The rows of a group lie close to one hidden flat surface of 11 dimensions, which may be shifted away from zero. Surfaces can cross.
(in the rows, 128 means zero)
Known rows, each followed by its group:
[116 110 122  91 142 155  83  65 115 162 130  79 181 145 138 126 125]	Z623
[117 105 107 135  90 112  97  95  76  91 145 158 127 111 110 159 105]	Z623
[154  92 115  90 111 158 167  91 147 119 100 161 143  55 151 183 105]	Z41
[124 149 209 135 100  97 156 141 143 149 132 182 194 110 120 130 147]	Z271
[147 116 108  97  75 130 157 152  96 120  93 104  88 152 136  95  93]	Z992
[140 136 180 135 106 146 159 130 164 107 141 127 157 157 121 129  67]	Z623
[119 147 142 149 105  98 115 150 112 146 139 132 168 157 121 139 136]	Z789
[ 93 106 114 103 153 173  88 174 138 149  85 163 163 104 176 117 162]	Z789
[105 119 178 127 101 110 158 163 144 146 133 170 161  83 142 149 135]	Z41
[ 92 120 198 132 133 163 133 108 153  68 106 147 151 173  93  91 111]	Z439
[ 99 112 147  61 115 145 122 183 128 141 107 116 144 111 132  78 143]	Z41
[126 133 147 187 113  80 122 152  98 128 117 137 114 153 130  98  77]	Z271
[131 138 146 100 150 136 117 171 118 133 123 123 131  73  97  89 179]	Z623
[101 139 118 162 120 155 131 152 157 132  74  88  73  90 142 108 188]	Z41
[108 104 198 112  90 134 201 106 120 130 107 133 154 143 111 144 125]	Z992
[122 151  84 168 155  89  97  95 129 158 123  98 120 193 143 139 133]	Z623
[127 147 120 191 119 101 101  99 136 110 163 158 135 134 134 163 152]	Z271
[ 86 124 134 163 157 155 125 206 143 153  82 169 113  82 158 138 153]	Z883
[ 63  89 159 122 143 137 125 115 129 100 163 108 166 166 107 134 116]	Z439
[107 146 100 103 121  87 112 182 137 128  94 105  98 100 106  97 194]	Z992
[135  79 125  85 160 143 143 156  89 106  73 158 168  96 153  75 151]	Z883
[ 85 126 136 142 111 139 177 105 168  73 114 112  91 188  99 149 169]	Z992
[111  77 156  98 158 143 127 105  47 123 109 144 174 120 120 108 149]	Z992
[ 92 110 159  54  79  97 180 142  85 173  94  90 145 151 105 131 145]	Z992
[164 146 101 148  88 114  91  92 144 158 108 148 116  85 182 136  78]	Z439
[133  77 150  79 134 173 171  43  84 122 142 104 151 141 119 140 119]	Z992
[124 116 104 127 146 105 153 114 115 121 164  97  89  87  93 169 149]	Z271
[117 129 122 122 110 102 113 146 135 131  98 129 172 154 134 128 117]	Z41
[ 79  80 119 142  98 148  65 159  97 113 136 170 147 101 176 104 110]	Z41
[137  94 144 153 144 121 141 103  91 117 110 188 223 139 161 143 175]	Z271
[145 158 130 129 105 104  98 134 123 112  72 169 147 137 113 100 161]	Z439
[163 108  97  93 127 164 191 100 137 130 112 119 132 144 153 167 145]	Z992
[152 116 153 123  68  87 209 109  68 135 142 130 154 120 108 170 167]	Z992
[ 55  96 114 147 111 107 100 118 100 135  66 132 164 123 134 160 186]	Z992
[153 159  96 153 172 153  85 118 147 118 133 104 100 109 114 112 157]	Z439
[ 93 146  78  91 130 152  47 153 221 114  69 169 136 163 170 105 112]	Z883
[ 95 105 129  96 150 165 130 214 144 128 152 182 128 133 162 104 140]	Z41
[118 135  90 110 142 120  82 172 128 190 128  72 164 144 149 138  93]	Z439
[156 100  83  80 159 116 113 128 148 132 118 144 145 114 178  90 100]	Z883
[110 133  68 161 128 107 105 184 116 107  91 150  74  81 143 121 199]	Z41
[142 110 140 101 161 138 125 121 100  88 135 132 148 112  95  82 164]	Z992
[159 160 160 141 129 100 112 116 137 154 176 165 160  61 118 142 146]	Z271
[142 152 149 167 128 163  98  88 161 125 108 118 145 113 121 136 121]	Z439
[139 118 132 146 161 103 147 151  73 140 155 107 164 179 121 118 131]	Z883
[163 135 117 126 152 151  89 143 118 134  98 218 179 101 159 130 136]	Z271
[124 154 103 100 101 148 112  91 144 159 113  75 118 207 127 128 154]	Z789
[123 146 114 130 130 143 116 122 138 116 146 124 109 141 107 140 162]	Z883
[124 119  71 173 124 129 127 137  98 102 140 140  46 121 141 148 147]	Z883
[131 119  99  86 155 137  92 121 156 118 111 143 175 114 140 110 163]	Z883
[140 128  75 117 192 111  99  69 100 155 142  64 140 213 128 107 150]	Z623
[110  85 116 118  67 108 132  97  83  86 126 154 103 157 136 122 103]	Z439
[164 170  85 104 132 141  88 162 115  93 191 140  61 149  74 125  97]	Z623
[165 191 102 155 182 123 109 186 133 153 155 110 109 188 110 132 109]	Z789
[109 169 149 107 106 128 141 175 163 142  59 128 159 196 104 118 145]	Z789
[113 153 167 106  59  72  95 147 136 142 131 132 162 204 111  84  64]	Z883
[108 137 104 137 181 171 118 162 144 119 104 133 135 173 129 133 162]	Z883
[113 123 161 109  56  86 123 142 126 128  91 164 137  84 131  92 120]	Z883
[122  92 116 115 110 142 105  98  59 106 139 114 126 105 107 114 141]	Z623
[111 149 182 119 163 160 149 169 141 116 123  96 132 134  61 100 159]	Z439
[130 133 119 170 156 117  91 123 141 123 138 149 139  96 139 125 139]	Z271
[156 131  55 146 172 146  84 112 148  92 123 113 129 199 154 103 131]	Z789
[165 134  93 153 116  66 159 114 122 109 166 118  87 132 141 106 181]	Z789
[100 137  85 128 143 140  92 164 185 155 160 114 123 124 170 133 162]	Z41
[121 153 105 151 149 132  92 172 117 153 134 139 135 150 135 137 137]	Z789
[122 113 164 102 174 119 151 164 136 132 116  97 110  87 111  67 104]	Z271
[100 129 129 156 175 127 137 117 209 133 126  96 139 129 143 145 115]	Z271
[ 99 131  87  82 140 189 110 177 135 131  65 130 108 175 138 111 170]	Z789
[150 163 140 141 177 120 114 129 196 170 126 139 180 123 148 150 112]	Z271
[ 98 130 179 163 120 177 164 100 162  62 117 120  99 187  95 128 119]	Z439
[139 106 107  82 141 148 129  64 131 116 158  79 148 138 113 139 142]	Z992
[102  86 132 125 135 153 131 116 106  75 117 129 130 156 127 104 105]	Z271
[128 142  81 129 137 149  62 134 192 165  97 101 117  53 183 109 121]	Z41
[136 159 157 101 145 137  75 129 124 131 138 113 157 151  92  64 118]	Z883
[147 116 144 127 142 158 159 153 120 112 114 153  87 116 147  97  92]	Z41
[ 92 144 111 163  88 148 100 149 103 113  93 135 141 173 101 186 147]	Z789
[158 123  94 189 151 108 101  95 109  96 159 140  96 108 143 127 101]	Z623
[120 153 183 103 132 113 154 118 185 142 130 136 178 158 107 130 140]	Z439
[ 76 110 112 123 118 157 159 139 165  61  70 139 115 148 114 144 205]	Z992
[116 107 115 131 153 110 159 137  93 116  80 123  99 154 131  98 170]	Z623
[165 125 136 117 187 109 140 141  95 115 169 158 170 128 107 115 137]	Z41
[117 126 108 106 117 151  79 122  83 161 139  98 115 167 146 103 116]	Z789
[152 162 146 172 115 111 157 159 171  78 195 155 145 119  80 176 155]	Z623
[114  85 146 141 156 137 137  97 123 106 135 115 157 108 139 119 126]	Z271
[164  96  95  72 132 127 135  96  86  77 148 103 136 153 127  60 156]	Z789
[111 156 187 121 151 175 106 159 144 153 133 134 120  68  93 115 156]	Z883
[141 137 134 137 144 188 113  87 120  69 131  95 130 190  81 113 134]	Z439
[138 115 163  85 114 133 120 110  78 117 155  98 143 142  94  83  88]	Z439
[128 154  81 159 124  92  70 155  74 103 152 118  88 160  94 106 152]	Z623
[160 113 118  88 166 135 117  87 107 137 158 118 115  99 122 116 106]	Z623
[150 145 106 141 162  80 120 164 126 124 135 174 154 129 127 143 135]	Z41
[155 105 132  59 125 200 171  80 142  86 108 110 157 155 109 137 124]	Z789

New rows. What belongs after each?
[ 92 130 136 153 130 184 164 152 183 134 132 112  88 159 169 136 148]	Z41
[105 136 152  83 121  96 128 121 136 151 134  82 181 166  93 112 150]	Z992
[128 155 115 126 107 119 117 128 178 172  91 115  89 115 177  84 155]	Z789
[110 131 108  82 101 160 130 160  97 107 131 130  85  97  75 142 202]	Z623
[152 115 113 162 162 106  67 111  85 149 105 161 207 127 169 119  71]	Z271
[ 96 104 141 149 108 137  89 136  80 138 170 132 121 118 138 135  73]	Z883
[167 112 126  62 153 114 185  98 105 110 172 150 113 126  91 153 101]	Z623
[158 145 132 117 149 144  53 117 103 133 191  75 155 112  98  79 123]	Z623
[ 98 110  98 124 121 220  84 123  97 127  97 144 138 106 139 187 145]	Z789
[141 126  75 140 146 147  82  87  97  95 187  96 134 141 104 143 173]	Z623
[120 132  87 168  88  81 111 155 160 134  85 195 131  71 170 183 116]	Z41
[144 130 150  97 123 101 128  95 133 129 152 140 150 143 119  98 106]	Z439
[133 125 100 128 139 124 139  75 169 121 158 128 114 163 153 163 116]	Z439
[123 124 123 105 108 195 178  99 186 130  88 123 115 132 153 179 152]	Z789
[100 127 122 109 159 116 105 113 136 160 106 104 112  41 120 115 189]	Z992
[130 163 105 146 127 120  61 159 119 105 171 121 152 149  87 121 142]	Z623
[172 117 106 106 101 109 108  54  82 111 177  81 116 131 118  90 137]	Z789
[ 86 127 128 158 102  80 115  85 124 189 111  90 153 161 150 175 119]	Z992
[147 149 141 118 113 164 115 164  89 106  75 123 116  87  76  97 183]	Z439
[118 104 115 125  81  96  55 116  99 105 111 145 162 165 147  76  66]	Z883
[139 109 112 171 130 156 101 117 102  95  50 125  93  85 149  84  99]	Z41
[175 129 126 111 174 117 182 176 156  79 116 149 148 154 124  88 132]	Z789
[149 128  99 155 124 107 108 100 102 102 163 141  92 121 115 147 100]	Z623
[ 96 107 128 136 189 116 100  96 149 122 209 105 141  78 116 138 153]	Z439
[125  71 111 126 158 153 162 136  79 126 132 136 153 115 165 149 128]	Z883
[117 165 115 113 125 119 127 196 137 104 118 145 121 213  85 128 138]	Z623
[119 122  78  95 180 114 106 108 105 119 137 125 162 161 102 155 199]	Z623
[150 127  84 131 149 164 129  72 116 103 185  82 104 134 112 157 173]	Z623
[114 107 101  94 170 190 151 148 121  96 160  98 105 213 129 105 164]	Z41
[102 130 198 104 139 185 122 161 148 180 117  66 197  81 100 129  99]	Z439
[124 179 166 197 133 111 122 158 135 142 111 117 131 173 106 119 143]	Z883
[119  73 131 109 133 180 164 127  92 126 139 137 125  96 147 152 123]	Z883
[135 132  94 192 104 108 135 159 118 115  70 167 123 136 166 152 156]	Z992
[124 115 142 106 125 173 193 102 174 165  71 121 114 129 177 171 109]	Z992
[117 176 113 183 116 123 101 167 128 133  96 133 123 154 103 171 154]	Z789
[ 78 145 143 209  88  97 135 179 115 125 120 122  79 151 131 110 171]	Z41
[139 143 132 125 184 117 138 157 151 133 121 116 147 124 114 102 178]	Z623
[ 90 118 153 132  88 160 157 128 142 129  74  70 113 114 130 120 168]	Z41
[148 132 109 135 187 120 148 177 139  77 127 163 121 126 110 108 169]	Z623
[123 124 138 171 131 126 126 135 135 108 123 154 126 135 144 118 124]	Z271
[152  94 110  74 119 124 131 103 112 111 133 131 148 134 142  92 105]	Z883
[147 160  80 142 175  99 112 112 150 124 165 124 135 176 116 164 151]	Z623
[104 127 108 189 141 154  86 123  96  87 157  63 114 201  88 132 117]	Z439
[122 111 129 166 137  97 121  99 100 143  92 113 117 142 158  98 103]	Z623
[119 129 131 127 127 163 105 117 126 153  93  88  98 116 147  94 111]	Z623
[147  98 126 145 161 170 195  88 104 137  94 155 126 143 172 173 134]	Z992
[156 152 118 200 198  62 107 116 149 162 159 104 154 141 149 115 120]	Z271
[115 130 140 124  99 133 185 108 167 136 140 115 101 116 110 210  92]	Z271
[122 116  83 203 138 122 158 122 132 112  87 135  78 131 168 179 118]	Z271
[ 92 129 106  84 143 100 114 179 170 177 167 161 155  97 153 161 136]	Z883
[130 150 145 138 121 123 147 108 180 142 122  99 108 127 136 123 108]	Z992
[126 121 123 104 139 189 133 158  91 144 140 129 116 156 129 143  98]	Z789
[119  87 105  84 155 166 136 133  92 137  64 138 160 151 157 118 139]	Z992
[132 104  94  80  92 115 134 158  58  94  95 116 132 171 110  93 152]	Z992
[116 102 138 121  57 116 124 151 124 132  83 177 127  37 159 142  86]	Z41
[140 103  73 117 155 154 118 146 125  92 101 143  94 113 159  95 167]	Z789
[151 170 107 143 137 107  95 153 104 156 154 101  99 160 111 110 135]	Z789
[128 133  99 127  79 102 108 112  65  95 179 129  92 172  77 162 115]	Z623
[144  96  99  47 124 153 155 114 123 101 141 128 113 169 140 108  98]	Z883
[134 130 164 127 108 105 194 164 103 125 100 138 130 126 108 114 173]	Z883
[132 149  86 134 155 154  73 171 132  85 132 135 109 172 110 103 117]	Z623
[120 155 164 171 146  53 113 138 146 161 153 121 170  91 112 127 135]	Z271
[122  88  95 107  68 104 123 159  49  83 107 157 104 113 118 111 116]	Z41
[ 35  70 134 182 130 178 120 113 138  73 139 117 114 120 132 168 129]	Z439
[120 129 109 186 122 147 103 106 126 110 120 128 103 152 151 139 112]	Z883
[132 109 140 163 176 109 132 174 102 161 119 137 167 100 165 111 111]	Z883
[130 107 127 139  99 132 141 139 135 126 104 150  95  83 187  90 123]	Z789
[154 127 120 108 151 241 148 126 133 132 130 123  82 134 135 168  73]	Z789
[120 110 138 170 120 120 120 160  63  97 132 142  99 144 122  86 122]	Z41
[123 119 177 157  76  91 182 146 107 124 129 160 132 114 117 153 121]	Z41
[137 158  92 129 128 167 134  84 161 144 162  67  94 185 122 172 137]	Z623
[131 162  82  83 169  80 114 150  96 155 144 108 104 209  79 119 167]	Z623
[118  92 107 138 117 130 128 146  76  65  97 161  87 156 123 105 103]	Z623
[145 134  99 115 133 142 103  97 111 103 192 121 131 116  87 166 159]	Z623
[ 41 133 160 146 130 100 132 165 201 113 110 126 159 112  96 148 187]	Z271
[176  84  81  80 181 172 139  86 136  96 160 123 136 108 169 102 150]	Z789
[164 133 167  94 151 144 180  94 150 124 157 111 137 110 109 116 135]	Z992
[141 149 168 138 108 138 139 163 117 122 104 144 145  84  92 152 123]	Z789
[126 136 120 111 122 135 102 137 146 139  80 140 147 139 147 118 108]	Z439
[131 101 130  81 112 107 187 155 108 101 120 141 129 139 128  94 187]	Z789
[119 129 127 142 128 128 133  94 147 136 114  99 124 190 141 133  96]	Z992
[140 108 115 118 108 138  83 111 128 130 111 127 155 113 161 105  49]	Z41
[120  97 161 154 102 157 155  66 121 142 120  96 129  56 153 147 145]	Z623
[129 158 165 170  96  91  99 155 118 132 125 205 154  94 125 127 150]	Z271
[129 121 103  41 134 131 112  74  94 155 149 108 132 172  96 152 102]	Z623
[ 96 112 112 116 115  94 143 152  74 119  77 148 100 155 108 122 168]	Z623
[ 69 113 128 126  94 113 151  94 131 102 110  99 158 234  99 166 158]	Z992
[142 132 105 101 127 186 129 121 129  81 160 104 111 211 102 136  94]	Z623
[133 144 129 171 136 126 145 155 150 117  73 128 102 173 139 110  98]	Z41
[156 154 134 138  91 102 116 109 111 145 138 118 121 123 118 122 104]	Z439
